The rows of a group lie close to one hidden flat surface of 11 dimensions, which passes through zero. Surfaces can cross.
(in the rows, 128 means zero)
Known rows, each followed by its group:
[136 111 119 109 150 116 126 119 161 138 146  89 223 143 138  83  67 170] -> j872
[178  56 176 132 169 120 102 125 114 126 127  83 122 141 126 114 134 152] -> j860
[171  97 153 135 146 149  60 132 148 135 110 128 169 124 122 113 155 113] -> j461
[122 119 176  95 149 123 133 155 101 153 185  80 114 134  85 142 104 146] -> j461
[136 146 132 174  65 130  75 106 127 150 113 101 113 117 199 135 149 164] -> j872
[168  89 145 136 116 119  93  92 131 148  92  72 128 162 174  94 143 154] -> j872
[ 96 136  93 105 104  74  95 113  97 142  99 115 112  86  62 166 155 137] -> j314
[123 114 166 155 149 150  62 124 196  96 113  96 193 155 105 107 144 127] -> j860
[ 98 101 121 142 117 108 101 157 104 194 109  87 124 165 169 133 150 144] -> j314
[180  99 112 116 118 131 154 164 122 103 196 117 111  76 136  95  67 182] -> j314
[122  83  68 129 135 172 130 196 147  60 140 130 158 166  97  88 109 140] -> j872
[113 111  86 170 129 146 114 181 106 153 156 149 181 133 156 110 115 113] -> j461
[115  91 131  76 121  77 141 119 133 148 126 146  73 133 170 129 107 176] -> j872
[119 147 206  76 130 105 104 111 121  99 165 156  82 106 136 156  88 151] -> j314
[ 75 157 179 147 141 182 107 101 149  76 161 163 141 169  99 164 148 119] -> j872
[131 122  97 142 107 104 200 142 122  76 128 182  28  87 162 131 124 130] -> j860
[179 103  97  61 126 151 123 103 146 106  92 150  96 116  58 130 158 130] -> j872
[144 135 156 108 136  91 155 118 128 193 139 113 128 117 178 114  97 135] -> j314
[157 134 116 135  94 129 124 114 124 153 140 121  99  68 142 167 136 171] -> j314
[160 119  99 105 134 155 190  86  97 180 161  94 177 142 131 134 101 174] -> j872
[101 156 166 150 123 139 120  88 195 179 150 136 178 137 182 144 132 154] -> j314
[118 146 141 120 137 113 182 145 135  94 143 148  58 135 138  97 115  92] -> j872
[110 126  90 126 116 128 114 158  72 137 118  75 158 161 107 105 114 120] -> j872
[131 103 104 120 131 150 131  98 126 112  77 106 206 175 139 134 109 162] -> j461
[156 116 183 167 173 126 145  85  85 122 115 137 140 114 135 186 128 125] -> j314
[127  96 160 100 143 166  97 145  90 135 161 102 139 171 102 143 119 156] -> j461
[140 147 117 156 133 174 130  88 151 118 136 110 179 137 101 129 146 132] -> j872
[ 79 116 150 157 152  85 121 169  98  82 175 134 172  94 122 154  60 161] -> j314
[157 125 169 101 132 167 137  94 173  52 110  86 108 163 103 121 125 164] -> j461
[108 129 127 190 136  92  82 126 183 143 122 151 184  80 153 116 145 118] -> j461
[ 87 104 141 157 148 138 144 185  94 150 164 103 115 179 131 138 132 119] -> j860
[129 135  97 130 121 135 168 125 161 174 150  83 172 107 118 146 105 182] -> j860
[112 155 113  84 118 110 130 124  79 179  95 120  84 141  88 150 165  87] -> j860
[171 143 133  94 129 140 118 145 146 108 103 128 153 127 129  94  97 103] -> j461
[160 121 177 182 147 152 121 162 182 126 171 134 125 113 185 102 128 118] -> j860
[133  93 116 175 148 140 175 134 140 104 144 140  66 126 124 127 174 115] -> j314
[ 68 121 161 128 132  86  82 158 138 123 121 143 107 142 132 142 133 121] -> j860
[ 75 110 175 135 147 120  89 129 148  91 134 124 108 175 116 131 147 133] -> j461
[146 105 128 181 163  84 194 133 150 146 133 123  98 105 151 100 146  96] -> j314
[154 149  90 106  95 125 132 102 153 163 115 120 104  85 108 122 151 131] -> j314
[142 128 169  71 116 150  67 167  78 112 135  67 116 155  80 144 102 149] -> j860
[180 114 154 160 151  84 148 130 172  62 126 114 108  77 136  77 107 123] -> j860
[145 167  74  87  93 180 147 117  76 132 124 119 129 117  77 160 128 132] -> j872
[205 118 115 140 117 145 141 160  95 119 135 102 102  96 140  93 111 114] -> j860
[111 133 182 109 150  84 101 118  95 145  88 145 127 128 141 171 112 108] -> j461
[ 79 109 146 123 122 114 122 158 140 103 133 113  83 141 113 167 130 164] -> j860
[147 121  60 108 104 133 147 125 140 101  74  98 123 150  98  84 142 122] -> j461
[110 109 118 137 148  48 138 143 146 153 135 103 125  99 116  97 128 128] -> j314
[163 114 102 132 146 102 171 120 145 175 128  48 162  96  87 111 120 152] -> j461
[191  72 124 145 141 126 113 157  97 191 122  89 111 123 150 110 149 128] -> j860
[117 115  90 143  96 137 114 120  31 185 120 140 150 120 157 214 130 168] -> j461
[181 182 102 134 100 181 119  94 130 139 120 125 166  69  90 162 145 123] -> j872

New rows, each followed by its group:
[144 149 177 128 114 140  77 133 142 138 180 147 134  63 133 157 119 152] -> j461
[117 143 169  92 119 157  90  90 157 116 155 142 160 142 128 138 110 166] -> j314
[104 123  91  60 123 155 159 100 105 127 149 142 122 158  82 159 114 164] -> j872
[ 87 120 106 154 161  88 169  91 157 181 154 131 164 145 118  99 154 106] -> j461
[159 148 116  81 111 103 158  94 124 146 158 130  99  59 102 140 107 161] -> j314
[ 73 117 109 152 112 115 114 139 154 125 137 144  64 137 116 134 187 129] -> j314
[160 148 122 105 127 167 148  98  74  98 137 129 142 149 111 115 101 107] -> j860
[154 111 128  85 115 111  72 109 111 150  88 102 157 130 123 124 118 149] -> j872
[ 99 128 144 133 141  89  69  82 165 153 104 138 192 117 119 132 149 128] -> j461
[136  86  93  74 138 117 146 103 181 143 114 175 118  99 113 151 137 186] -> j872
[124 117  77 139  93 200 108 170  87 137 177 160 153 148 150 133 119 140] -> j461
[102 174 134  53 133 114 192  95 147 145 189 124 110 147  76  95  95 122] -> j461
[111 134 129  94 123  80 169 131  99 140 103 132  32 110 109 152 145 115] -> j860
[ 67 169 174  98 113 104  93 121 140 166 133 142 136 148 161 147 106 136] -> j314
[129 158 110 139 113 111 140 131 143 113 129 142 126  77 119 130 118 118] -> j314
[109 144 143 163 125  89 168 120 141 149 136 143  60  86 155 153 156 113] -> j314
[151 159 105 144 138 174 199  88 128 146 133 134 183 126 134 140 116 115] -> j314
[158 178 173 164 148 134 142 125 168  93 137 124 141 106 118  88 128  66] -> j872
[130 146 103 194 134 150 148 121 166 117 123 136 187 111 132 130 137 117] -> j314
[113 144 102 209 140 105 162 119 169 128 106 145 133  82 121 141 172  96] -> j314
[156 100 151 131 146 167  98 127 145 167 128  74 171 157 102 137 158 148] -> j860
[118  96  80  56 149 109 184 111 177 118 125 172 104 119  70 131 132 152] -> j872
[188 113 149 146 148 159 117 128 177 119 137 114 152 108 129  95 132 135] -> j461
[162 184 144 119 108 146 160  76 157 123 151 129 123  90 147 118 108 134] -> j872
[ 75 142 117 133 128  66 165 141 153 200 130 131 113 103 132 146 136 123] -> j860
[115 114 131 159 171 131 168 103  99 113 148 123 179 170 126 101 111 106] -> j860
[127 120  93 107 133 102 193 139  63 169 145  80 125 124 109 137  87 150] -> j860
[132 121 151  52 137 136  96 168 114  98 144 164 135 126 115 131  73 141] -> j872
[130 117 146 118 132 161 138 157  63 131 158 117  86 172 129 141 121 123] -> j860
[ 80 127 106 143 110  95 124 145 140 109 109 189  71 116 160 137 145 112] -> j860
[143 130  73 129 116 163 141  86 111 134  79 136 134 156  92 126 195  81] -> j860
[117 103 113 146 125 157  94 166  85  90  97 135  96 167 112 141 159 103] -> j314
[127  81 146 144 113 108  98 108 145 136  93 128  51 143 186 127 173 152] -> j872
[119 162 104 123 133 179 215  92 132 113 185 159 150 137 103 144 108 141] -> j314
[159 127 149  95 102 140  92 138 170 106 174 135 102  89 158 106  97 182] -> j314
[ 73 127 154 142 143 142 102 207 118  80 151 184 113 181 164  98 112  74] -> j461
[129 104 129 178 202  99 169 144  95  86  98 129 163 150  94 106 125  50] -> j314
[127 121 136 143 130 106 141 179 109 139 159  80  81 107 101 139 121 140] -> j461
[163  70 140 146 142 165 131 156 116 118 130 120  66 170 157 108 166 124] -> j314
[111 107 151 168 159 123 140 123 144 137 117 168  71 160 155 120 190  75] -> j860
[136 103  98 134 111 199 126 109 152 122 152 134  97 158 117 136 178 162] -> j314
[ 74 101  86 159 124 140 157 111 130 141 128 206 103 158 176 159 164 132] -> j860
[135  66 170  98 153 121  97 122 119 112 130 119  57 171 114 119 168 128] -> j314
[106 146 172 121 140 123 103  82 138 100 158 193 168 136 174 121  94 125] -> j860
[111 142 193 116 150 123  50  86 196 183 108 131 170 140 117 142 170 119] -> j860
[106 119  93 107 127 132 202 106 110 136 130  94  93 152  82 174 130 172] -> j860
[101 124 171 164 136 115 125 140 145 132 186 127  84  93 134 155 143 146] -> j461
[167  93 179 102 156 105 157  86 170 129 133 112 107 157 180  61 103 148] -> j872
[120 127 142 102 139  29 118 147  82 148  95 107  92  99 108 126 118  97] -> j314
[156  95 136 144 130 118  82 182 148 100 108  56 108 119  83 104 146 130] -> j461
[153  95 105 172 125 117  89 170 151 119 103 126 130 103 155  95 147 118] -> j860
[121 124 108 161 123 143 146  75 169 153 134 130 106 117 105 157 193 142] -> j314
[107 159 164  77 141 153 166  88 145 137 146 154 105 182 127 120 129 104] -> j314
[117 154 159 123 166  94 186 134  87 140 143 129 174 136 140 124  67  98] -> j314
[156 148 158 148 154 134 166 162 116 209 177  78 148 127 137 102 109  96] -> j860
[130 148 148 179 148 189 151 120 143 122 172 128 189 141 132 140 116 131] -> j872
[160 111 111 191 147 111 185 156 158 157 111 110 100 114 172  83 150  91] -> j314
[150  70 130 166 167 150 126 106  89 160 144 145 171 177 175 109 145 119] -> j860
[154 131  99 135 104  95 115  91 117 192  81  99 125  79 117 156 161 141] -> j314
